The groups are shells around one centre, one inside the other: the same stretched ball of 7 dimensions in 7 sizes.
In the rows, 128 means zero.
Known rows, each followed by its group:
[105 148 146 142  83 131  75  91 107 119 192 109  97 166 144 138 131 101
 191 132] => K
[127 122 156 158  99 101 118  95 125 124 166 104 107 151 178 129 163 128
 176 129] => K
[110 137 147 153  80 109  85  94 125 149 206 107  99 132 143 143 123 117
 184 140] => Z
[112 163 174 178  95 125 125  61 109  70 160  93 100 188 189 134 151 147
 167 145] => M
[162 159 135 142 107  64 124 127  99 133 148 116 106 133 173 115 151 145
 140 107] => Z
[130 166 169 173  86 123 131 109 123 100 138  93 120 140 157  97 188 125
 163 120] => P
[151 133 130 130  96  77 107 143  98 150 167 124 104 131 170 124 137 119
 153 111] => C
[133 143 137 143  75  98  94 142 124 173 184 111 111  97 129 118 139 107
 170 118] => Z
[150 162 126 121  84  99  90 165  97 150 154 122 115 117 127  95 159  90
 159  92] => K
[107 192 151 149  57 165  86 127  99 116 167 100 102 146 121 120 124  95
 181 125] => Z
[129 170 127 123  76 126  75 142  95 145 171 116 102 136 120 120 129  91
 178 106] => K
[127 133 135 140 106  79  85  81 113 137 195 116  96 155 160 144 134 130
 177 127] => M
[100 122 170 168  84 138 105  82 139 116 177  93 110 154 158 128 171 107
 200 139] => Y
[116 206 154 155  70 140  87 110  99  98 162 102 110 147 119 102 150 106
 167 119] => R
[153 120 120 126 107  61  97 129 118 178 178 121 104 116 153 132 144 124
 170 105] => Z
[101 143 157 155  58 140  86 122 118 138 199 107 106 129 138 127 124  91
 182 144] => R
[108 151 148 144  65 125  80 120  96 127 202 118 100 145 150 131 109  96
 168 142] => Z
[117 108 144 148 106 101  98  73 129 140 189 105  94 162 173 158 139 130
 198 133] => C
[137 140 121 122  87  95  75 139 117 178 183 118 107 111 117 121 143  96
 183 103] => M
[101 164 166 168  72 142  97  88 121 106 179  96 107 151 143 123 148 112
 183 140] => K
[141 135 128 132 112  81  91 100 119 149 169 112 103 143 146 130 162 124
 184 103] => Y
[122 160 124 119  66 115  60 147  84 153 202 129  97 132 126 129  97  84
 167 122] => Y
[131 187 161 159  78 116 107 124 101  94 151 107 122 138 141  83 177 107
 148 117] => C
[134 146 154 158 108  84 112  84 117 108 164 107 112 154 168 114 176 134
 163 122] => K
[123  97 139 139 100  82  89  98 123 155 204 120 100 143 171 146 137 114
 183 133] => R
[120 146 123 119  67 105  60 144  88 163 215 131  94 128 134 139  88  88
 168 129] => Z
[132 174 124 121  84 102  63 129  92 140 183 123 105 137 116 112 136  93
 169 105] => M
[115 151 167 165  92 119 101  87 127  97 164 100 122 152 145  96 199 104
 179 124] => Z
[142 185 160 162 101 112 131 101 104  81 123  97 114 164 165  97 188 137
 154 108] => P
[122 175 166 167  72 121 112 118 109 101 162 104 117 135 150  97 161 113
 152 131] => C
[141 165 129 128  67 114  93 172  96 161 166 119 107 109 129 112 124  95
 159 107] => P
[104 139 168 163  79 134 102  92 116  99 179 104 109 164 166 122 155 105
 179 142] => R
[131 134 158 165 102  88 127  86 117 113 168 105 103 155 191 134 150 147
 160 136] => M
[123 166 145 142  69 129  83 141 116 140 168 108 119 116 110  95 166  83
 178 109] => K
[114 148 149 144  62 142  94 142 106 137 177 110 105 134 144 123 126  90
 177 129] => P
[136 177 137 136  80 126  97 139 102 133 149 107 107 135 129 110 149 105
 172 102] => K
[131 169 119 111  70 114  57 160  88 157 185 128 106 122 106 109 126  73
 171 102] => M
[129 173 153 156 111 110 114  67  98  76 146 101  98 195 177 130 159 145
 169 120] => R
[126 166 125 120  83 104  59 124  89 138 192 126 102 144 123 120 127  90
 171 112] => Y
[132 201 138 139  74 118  85 131  88 119 165 113 106 137 122 106 134 107
 155 111] => M
[114 171 163 169  91 121 105  71 120  98 168  94 106 160 151 122 160 133
 176 132] => C
[129 170 165 169  95  99 123  87 103  85 159 104 108 163 180 114 157 142
 147 134] => M
[128 178 174 179  86 111 135  95 108  81 149  98 113 154 178 106 163 142
 144 136] => R
[120 167 133 127  61 135  63 154 107 154 181 116 114 113  96 100 146  66
 183 107] => Y
[115 119 164 164 105 123 125  69 126 102 159  94  99 183 193 146 161 136
 192 136] => Y
[153 150 116 119 102  79  96 133  92 157 167 122  93 140 157 139 118 129
 162 104] => Z
[102 150 157 152  60 163  89 128 126 136 173  97 111 131 122 117 151  81
 199 126] => R
[110 179 152 152  60 149  85 127 112 127 173 101 110 129 115 109 143  91
 180 123] => P
[144 201 147 149  78 100 105 138  89 108 151 114 117 128 137  86 156 116
 135 110] => C
[126 114 129 133  97  90  88 103 117 165 199 116  91 141 162 159 114 123
 186 129] => C
[124 205 162 163  75 146 116 114  97  83 135  95 110 159 145 102 158 120
 160 118] => P
[123 143 160 157  92 118 116 101 106  97 159 107 107 168 180 120 159 118
 167 130] => C
[128 196 165 168  69 146 121 131 118 104 130  90 122 126 127  85 183 111
 165 111] => R
[140 185 140 142  75  94  87 144 102 136 170 117 120 108 117  86 158 101
 147 108] => Y
[142 140 123 124  88  90  82 143 116 175 178 119 109 109 123 117 147  99
 176 102] => P
[137 139 133 140  92  91 100 121 120 163 177 110 101 121 147 135 134 125
 175 117] => Y
[126 199 166 172  87 121 118  89 105  78 146  95 111 159 153 103 167 136
 154 125] => C
[154 132 121 123 109  58  93 126 101 155 176 128 104 133 160 124 145 121
 157 105] => P
[137 147 125 125  94  83  82 120  89 143 191 127  94 148 158 139 110 118
 160 120] => K
[132 142 153 159  79 109 124 129 119 142 165 104 107 123 166 125 139 127
 163 129] => R
[117 190 145 140  64 154  81 137 100 120 157 104 110 140 110 103 149  84
 181 109] => M
[134 147 148 150  79 116 115 139 118 143 157 105 111 121 151 114 153 113
 168 117] => P
[119 123 140 142 114  99  91  63 121 127 183 106  93 176 167 154 147 131
 198 125] => Y

New rows. What belongs after each?
[111 174 171 170  72 137 103 104 119  94 163  97 121 142 137  92 180 102
 169 129] => M
[132 109 126 126 105  67  82 102 102 153 207 130  93 152 177 152 114 120
 170 130] => Z
[138 191 131 128  81 106  81 137  77 118 166 122 104 146 134 107 130 104
 150 108] => C
[115 105 135 135  96  88  77  90 112 151 218 123  91 155 170 159 110 115
 184 141] => Z
[121 147 146 146  60 118  93 149 109 153 190 115 109 111 140 118 123  95
 163 132] => Y
[127 162 123 121  82 113  67 127  97 150 185 118  98 140 122 130 122  97
 181 110] => C
[119 195 148 146  67 145  90 127  94 109 159 105 106 148 127 110 137 101
 169 118] => K
[113 113 162 166  87 109 115  91 135 137 188 101 104 139 175 141 145 127
 183 145] => Z
[132 177 126 126  72 109  73 145  92 151 182 120 103 123 118 117 119  97
 164 110] => P
[131 127 112 106  86  98  63 142  94 175 199 131  92 136 139 146 104  90
 183 112] => C
[157 159 119 116  84  82  87 173  91 161 163 130 114 108 130  97 146  93
 149  93] => P
[136 183 151 147  77 113 100 140  94 105 152 114 121 135 137  83 170  97
 147 110] => C
[131 191 127 124  79 124  71 133  87 130 167 116 102 145 115 114 132  96
 172 102] => Z
[142 145 138 134  88  83  92 141 101 136 173 126 118 125 147  96 163  96
 151 111] => Z
[140 173 117 114  89 103  67 139  91 147 170 123 104 136 114 113 141  93
 173  94] => Y
[145 162 148 153  84  82 110 137 116 139 164 113 122 105 140  91 170 117
 146 113] => Z
[135 205 153 154  76 127 118 127  76  83 140 107 104 163 162 108 134 127
 139 120] => Z
[119 190 173 170  69 154 124 118 103  78 136  93 115 158 155  97 168 112
 161 126] => C
[ 99 150 159 154  74 150  83  96 122 114 180 100 109 154 132 119 159  90
 197 130] => P
[125 158 149 155  92  95 106  89  98 111 183 112  95 161 177 141 118 141
 156 139] => Y
[148 170 146 155 105  77 119 101 107 115 153 108 109 143 164 113 161 147
 148 114] => M
[116 132 139 140  97 112  91  84 104 127 189 111  86 175 173 162 112 127
 187 135] => C
[125 126 127 128  78 100  74 136 119 182 203 119 102 110 129 136 120  96
 184 121] => C
[139 180 154 159 115 104 120  73 110  81 129  96 109 177 162 109 191 144
 167 106] => Z
[134 162 161 171 108  96 127  73 128 103 147  92 111 153 164 116 183 152
 168 120] => Z
[136 122 134 134  83  92  99 144 109 165 185 121 103 120 160 131 125 108
 165 123] => C
[149 149 130 133 106  67 100 115  93 130 170 124 102 148 168 124 140 130
 149 113] => K
[101 142 168 166  67 137  96 106 125 119 188 102 114 137 145 115 154  96
 181 143] => Z
[152 166 138 137  97 105 110 141 112 131 128 107 120 128 133  88 193 107
 167  87] => Z
[128 170 126 118  59 134  65 174  96 161 175 121 112 110  99 101 135  65
 176 101] => Y
[142 162 143 149  85  98 106 134 125 149 156 105 119 106 126  98 174 114
 166 105] => R
[132 212 149 153  66 132 105 138  90 109 148 104 108 133 129 100 137 116
 149 114] => R
[146 175 161 165 103 100 132 105 116  93 125  98 122 147 159  88 204 134
 154 106] => M
[114 134 151 154  96 123 102  80 127 127 174  97  97 161 159 146 146 126
 197 129] => K
[108 138 140 142  71 125  80 112 110 153 206 112  91 139 147 155  96 108
 186 141] => Y
[123 187 172 179  73 129 129 107 114  95 149  92 113 138 156 105 158 134
 153 133] => Y
[138 125 130 125  95  89  93 132  96 144 179 126 101 147 168 131 132 106
 165 117] => C
[119 202 153 153  70 141  97 113  88  93 159 104 103 160 140 114 132 114
 161 125] => M
[135 139 153 160 102 101 132  94 118 120 154  99  99 156 186 139 148 149
 170 127] => Y
[ 90 160 175 177  67 161 103  81 127  99 179  88 105 158 148 130 146 112
 192 148] => Y
[129 144 138 140  85  88  82 120 116 152 193 118 110 119 134 116 145 106
 168 121] => P
[125 168 131 121  71 139  71 151  92 135 165 118 108 141 117 107 144  72
 180 103] => Y
[128 168 138 141  94  94  81  97 103 123 181 114 104 148 138 120 144 118
 167 118] => C
[144 148 121 125 102  62  75 115 106 157 191 126 106 125 134 120 143 115
 163 108] => Z
[116 110 142 146 100 109  96  84 134 152 188 103  95 151 161 157 139 123
 204 130] => Y
[136 195 166 173  93 118 132  97 115  86 126  90 117 149 152  95 188 141
 156 113] => Y
[150 172 137 137 113  91 104 105 102 107 136 110 112 159 147 101 186 124
 164  93] => Y
[124 166 141 140  84 105  75 112 107 127 183 115 112 135 124 106 157  98
 170 116] => P
[150 208 142 147  84 111 115 139  91 111 131 105 111 134 137  96 155 127
 144 100] => Z
[151 123 116 117  92  61  89 153  93 177 195 136  98 118 164 136 106 113
 151 117] => Z
[123 175 167 168  73 143 123 121 119 104 139  92 118 138 144  98 176 113
 170 120] => K
[103 138 152 154  80 137  89  89 127 135 188  98  98 150 143 144 134 110
 201 135] => P
[154 147 125 122  90  84  91 164 105 159 158 124 120 108 130  92 170  91
 159  92] => Y
[116 162 127 122  76 130  62 123  94 141 188 117  95 151 123 134 116  89
 188 116] => Y
[120 163 161 168  99 101 110  67 115  95 172 101 104 165 168 127 154 143
 165 136] => M
